The rows are grouped in 3 ways, from coarse to fine. Each group lies inside one group of the grouping before and may be the whole of it. The rows also spread widely along 10 directions, which tell nothing about the answers.
(in the rows, 128 means zero)
Known rows, each followed by its group in each grouping:
[167  89 166 150 125 107  82 135  85 122 122  62 149 110 121  93 108 136
 158 183 141 124  91 144 123] : Toli Q957 Q497
[151 189 126 124 131 123 156 123 126 135 151 128 123 151  92 135 124 131
  92 131 112 113 120 110  95] : pige Q466 Q95
[133 117 113 153 100  96  96 119  95 138 149 116 108 137 131 197 101 110
 145 121  76 133 104 133 106] : Toli Q661 Q205
[144 116 126 159 133  74 124 124 122 159 114 123 132 172 122  93  78 157
  88 109 143 108 133 157  91] : pige Q496 Q489
[170 123 147 144 101  73  94 127  89 133 141 113  85 126 144 158  76 140
 157 104  60 127 117 112 151] : Toli Q596 Q535
[144  66 144 157  96 143 170  85 146 164 194 100  44 151 164  79  92 141
 158 123 109 146 170 153 149] : tet Q691 Q907
[175 123 125 182  99 130 176  87 145 146 138 117 105 181 165 111 110 113
 114 104 161 159 124 154 118] : pige Q477 Q851
[115 120 177 121 138 215 118 132 130 156 101 106 137  91 133 125 123 100
  97 123 115 162 129  91 137] : pige Q370 Q588
[ 86  92 163 109 143 171 103 148 119 179 156 101 110 107  89 149 115  93
 124 140  76 146 132  85 102] : Toli Q957 Q60
[126 136  92  98 165 150 191 107 140 157 141 154 111 143  77 112 144 157
  83  97 130 112 154 173  87] : pige Q370 Q465
[153 210 146 164  86  91 121 118  99  55 126 101 152 112 143 158 127 103
 123 198 103  90 110  83 111] : tet Q746 Q283
[124 101 152 138 141 105  91 135  61  97 151  94 155 114 120 116 158 100
 149 176  83 121 111 116 121] : pige Q370 Q245
[107 106 156 144 133  83  67 141  89  86  80 138 160 105 195 134 126 112
 119 122  29 136 159  84 169] : Toli Q596 Q944
[154 186 119 181  69 113 156  97 140 117 152 123 109 161 166 191 102  93
 116 138 123 123 115 121  94] : tet Q506 Q216
[139 115 124 143 143 115 125 134  89 153 175 100 123 176  68 147 141  97
 128 141 126 134  90 126  62] : pige Q477 Q586
[147  88 122 169 103  26  35 133  45 118 100 103 137 140 146 170  71 142
 166 122  72 119  82 161 117] : Toli Q596 Q578
[151  89 102 122 143  86 113 121  98 134 101 160 127 139 147 145 115 159
 127  71  86 146 125 170 140] : Toli Q957 Q500
[ 92 164 101 144 126 179 167  99 148 109 103 146 162 132 142 166 169  87
  65 145 140 143 144 132  73] : tet Q691 Q461
[ 50 137  89 116 170 158 146 100 131  97  80 176 189 107 144 132 200 110
  66 146 112 115 171 164  83] : pige Q496 Q80
[124 182 106 134 115 144 163  84 112  64 137 133 136  99 140 178 190  91
 134 172 105 111 136 135 103] : Toli Q596 Q535
[199 103 163 153 138  90 126 139 103 142 150  87 116 194 120  99 111 110
 110 110 129 157 109  94 122] : Toli Q596 Q944
[122  52 154 136 151 114  92 139 114 149  82  99 142 128 127  66  92 146
  96 124 119 133 152 141 122] : Toli Q596 Q944
[136  26 123 136 157  87  70 146  82 177 112 118 124 152 115 106  94 147
 129  75  90 161 105 157 119] : pige Q477 Q851
[104 163 100 143 134 118 177  91 138  90 135 156 148 145 144 101 171 126
  87 156 110 102 177 157  98] : pige Q466 Q95
[127  74 131  92 177 181 102 150 100 173 100 120 134 112  84 152 143 103
  99  88 118 178 104 115  97] : Toli Q596 Q535
[143 159  78 148 120  69 157 108 132 117 108 179 128 161 168 163 107 152
  98  79  93 122 157 166 120] : Toli Q957 Q497
[179 115 131 167 121  67 102 115  69  82 105 121 153 141 183 107 125 141
 141 118 105 139 112 149 162] : pige Q370 Q245
[124 112 141 147  85 190 149  76 159 162 123 112  79  84 176 129  87 133
 154 121 118 148 144 161 153] : pige Q477 Q851
[123 125 148 114 155 144 139 125 108 109 149 145 131 123 146 127 181 100
 126 119  58 152 150  82 154] : pige Q477 Q586
[159 139 143 116 149  94  89 157 104 166  92 104 134 119  74 121  65 176
 104 110 110 106  90 124 106] : pige Q477 Q851
[158  94 118 124 116 129 127 105 117 151 122 119  86 109 143 112  87 181
 147 101 102 141 131 172 147] : tet Q691 Q461
[147 136 118  96 174  70 114 145  75  72 120 130 158 114  99 101 157 177
 119 151  69  92 128 128 123] : tet Q691 Q907
[113  84 127 157 133 121 103 121 103  98  86 129 170 129 177 110 149 114
 100 133 111 159 140 133 124] : tet Q691 Q461

New rows, each followed by its group in each grouping:
[127 177 133 155 115 134 191 108 154 114 149 108 128 162 120 106 126 121
  77 174 155  96 163 122  74] : tet Q691 Q907
[ 86  88  88 128 119  99  75 118  93 144  87 155 112  97 144 198  93 140
 140  87  55 126 133 173 112] : Toli Q596 Q535
[114  97 142 133 150 138  81 144 100 141  82 126 168 126 135 121 123 115
  87 109 105 163 111 119 115] : pige Q466 Q95
[154 135 123 111 167 102 138 134  95 125 159 148 132 154 104 130 166 122
 114 105  85 132 117 106 115] : pige Q496 Q489
[119  58 103 110 160 145 116 108 118 174  89 138 124 117 125  96 114 169
 111  84 130 148 134 200 122] : pige Q496 Q80
[ 94 125 139 125 135  76  98 140  98 108 135 138 126 110 143 141 118 129
 131 140  25 104 162 104 142] : Toli Q957 Q60
[101 120 157 154 110 137  90 138 118 120  89 116 152 115 172 148 101 108
 100 133  91 144 136  92 126] : tet Q691 Q907
[120  55 155 135 132 140  92 126 101 146 147  71 114 100 106 104 118 127
 152 171 105 130 124 145 112] : Toli Q661 Q205
[133 103 135  89 171 132 133 137 135 176 112 126 104 109  84  68  94 195
 103  96  94 114 153 144 134] : pige Q477 Q851
[108  94 128 110 175 117  85 143  85  91  71 142 183 103 138 127 171 119
  99 124  71 137 140 120 125] : Toli Q596 Q944
[143  97 162 142 132 138 106 146 132 171  88 110 141 140 139 113  77 122
  82  92 130 168 124 105 123] : Toli Q957 Q60
[ 98 129 146 136 106 140 106 123 129 126 119 108 126  87 141 144 102 124
 126 172  85 104 138 120 107] : tet Q506 Q216
[152 125  81 106 163  81 152 103 102 104 101 189 125 128 153 110 148 189
 111  58  71 125 160 184 164] : pige Q370 Q465
[160 143 104 120 142 135 193  87 143 122 128 158 105 137 147  95 143 169
 111  98 124 129 162 170 145] : pige Q477 Q586
[102 117  92 116 160  98 133 121 108  98 122 161 144 120 125 137 166 137
 100 131  66 111 167 152 109] : Toli Q661 Q205
[103  93 139 121 148 153 128 119 131 125  82 137 138 102 157 110 139 121
  97 110 101 145 172 122 136] : Toli Q596 Q535
[113 107 107 110 133 154 135  92 112  99 103 166 117  78 178 160 169 126
 140 101  61 149 165 145 160] : Toli Q596 Q535
[218 115 129 148 120  35  79 125  47  86 130 104 129 137 152 138 113 154
 179 125  90 136  73 148 159] : Toli Q957 Q60
[148 102 101 140 173  38 126 141  73  92 149 131 158 194 104  89 170 136
  98 138  94 120 134 135  88] : tet Q691 Q461
[170 163  99 129 166 110 164 110 131 103  66 187 175 170 173 118 163 135
  47  58 137 161 140 133 135] : pige Q496 Q80
[195 131 197 128 153 144 134 136 119 142 128  70 143 143 107  45 122 129
  98 148 163 142 109  84 136] : pige Q496 Q80
[163 104 110 136 122 120 132 112 122 149 100 154 119 146 165 160 102 138
 118  61 115 167 121 158 139] : Toli Q957 Q500
[143 180 122  72 199  99 159 152 115  76 118 170 160 119 102 102 184 159
  67 127  51  96 165  84 128] : tet Q506 Q216
[105 201  68 111 147 137 177 102 124 109 113 179 147 121 104 186 159 133
  77 115 105  98 141 164  78] : pige Q370 Q245
[104 119  88 138 104  91 148  87 123 116 147 155  79 115 158 161 119 145
 151 123  57 100 182 175 125] : Toli Q596 Q535
[136  83 168 167 114 132 143 102 131 143 140  80 119 146 146  46 102 128
 117 156 153 126 153 149 126] : pige Q370 Q465
[135 112  95 180  95  84 130  70  86  76 156 157 123 143 213 173 175  90
 175 129  80 144 124 166 139] : pige Q496 Q489
[133  90 152 139 160  72  87 156  81 101 135  84 163 137  94  84 141 122
 110 183  97 106 130 108  93] : Toli Q661 Q205
[153  82 144 145 122 104  60 128  69 101  89 101 157  87 170 133 119 135
 169 145 101 149  88 150 153] : Toli Q957 Q497
[116 114 148  82 172 153  90 133  90 117 108 137 146  67 127 132 165 127
 135 124  53 142 123  98 161] : pige Q496 Q80
[154 149 136 116 126 138 149 127 129 138 126 124 107 117 113 124 105 148
 101 116 106 128 135 105 124] : tet Q746 Q283
[164 114 142 103 152 147 129 129  94 137 155  82 117 121  66 121 145 121
 138 159 124 125  97 126  93] : Toli Q596 Q944
[ 97  96 108 104 154 106  59 149  89 127  64 157 152  85 137 174 107 156
 109  98  48 127 120 137 120] : tet Q506 Q216
[161 178  94 174  97  66 157 101 120 107 129 131 140 184 132 164 108 125
 104 142 151  95 113 170  69] : Toli Q957 Q500
[ 82 113 165  93 156 172 119 135 123 149 147 118 121  77 101 119 146 111
 128 157  67 115 151  94 122] : pige Q496 Q489
[140 114 115 168 116 102 158 102 121 111 156 149 121 172 193 148 154  89
 127 100  87 164 156 126 139] : Toli Q957 Q497
[139 140 149 110 145 175 134 144 154 193  94 133 123 132 103 111  79 145
  59  72 131 157 129 106 118] : pige Q466 Q95
[141 163 115 100 170 175 203 101 159 138 125 150 135 140 109  92 174 135
  63 112 152 128 159 140 107] : pige Q496 Q80
[136 162 125 153  97 112 115  91  90  87 148 125 128 105 163 185 146 101
 169 161  89 113 104 134 124] : pige Q496 Q489
[131 118 135 147  99 142 106 110 134 139  88 132 121 103 184 153  84 133
 116 108 104 146 129 134 139] : tet Q506 Q216
[ 93 104 117 164 137 109 134 111  95 101 176 112 150 161 117 140 191  62
 131 179 100 124 125 130  68] : pige Q477 Q851
[123 107 100 135 115 114 108 112 122 153  73 130 116 114 137 131  56 196
 114 105 122 113 132 195 110] : tet Q691 Q907
[152 152  87 120 133 101 165  90 118 106 111 192 105 132 174 147 140 168
 124  61  65 140 158 162 168] : pige Q477 Q586
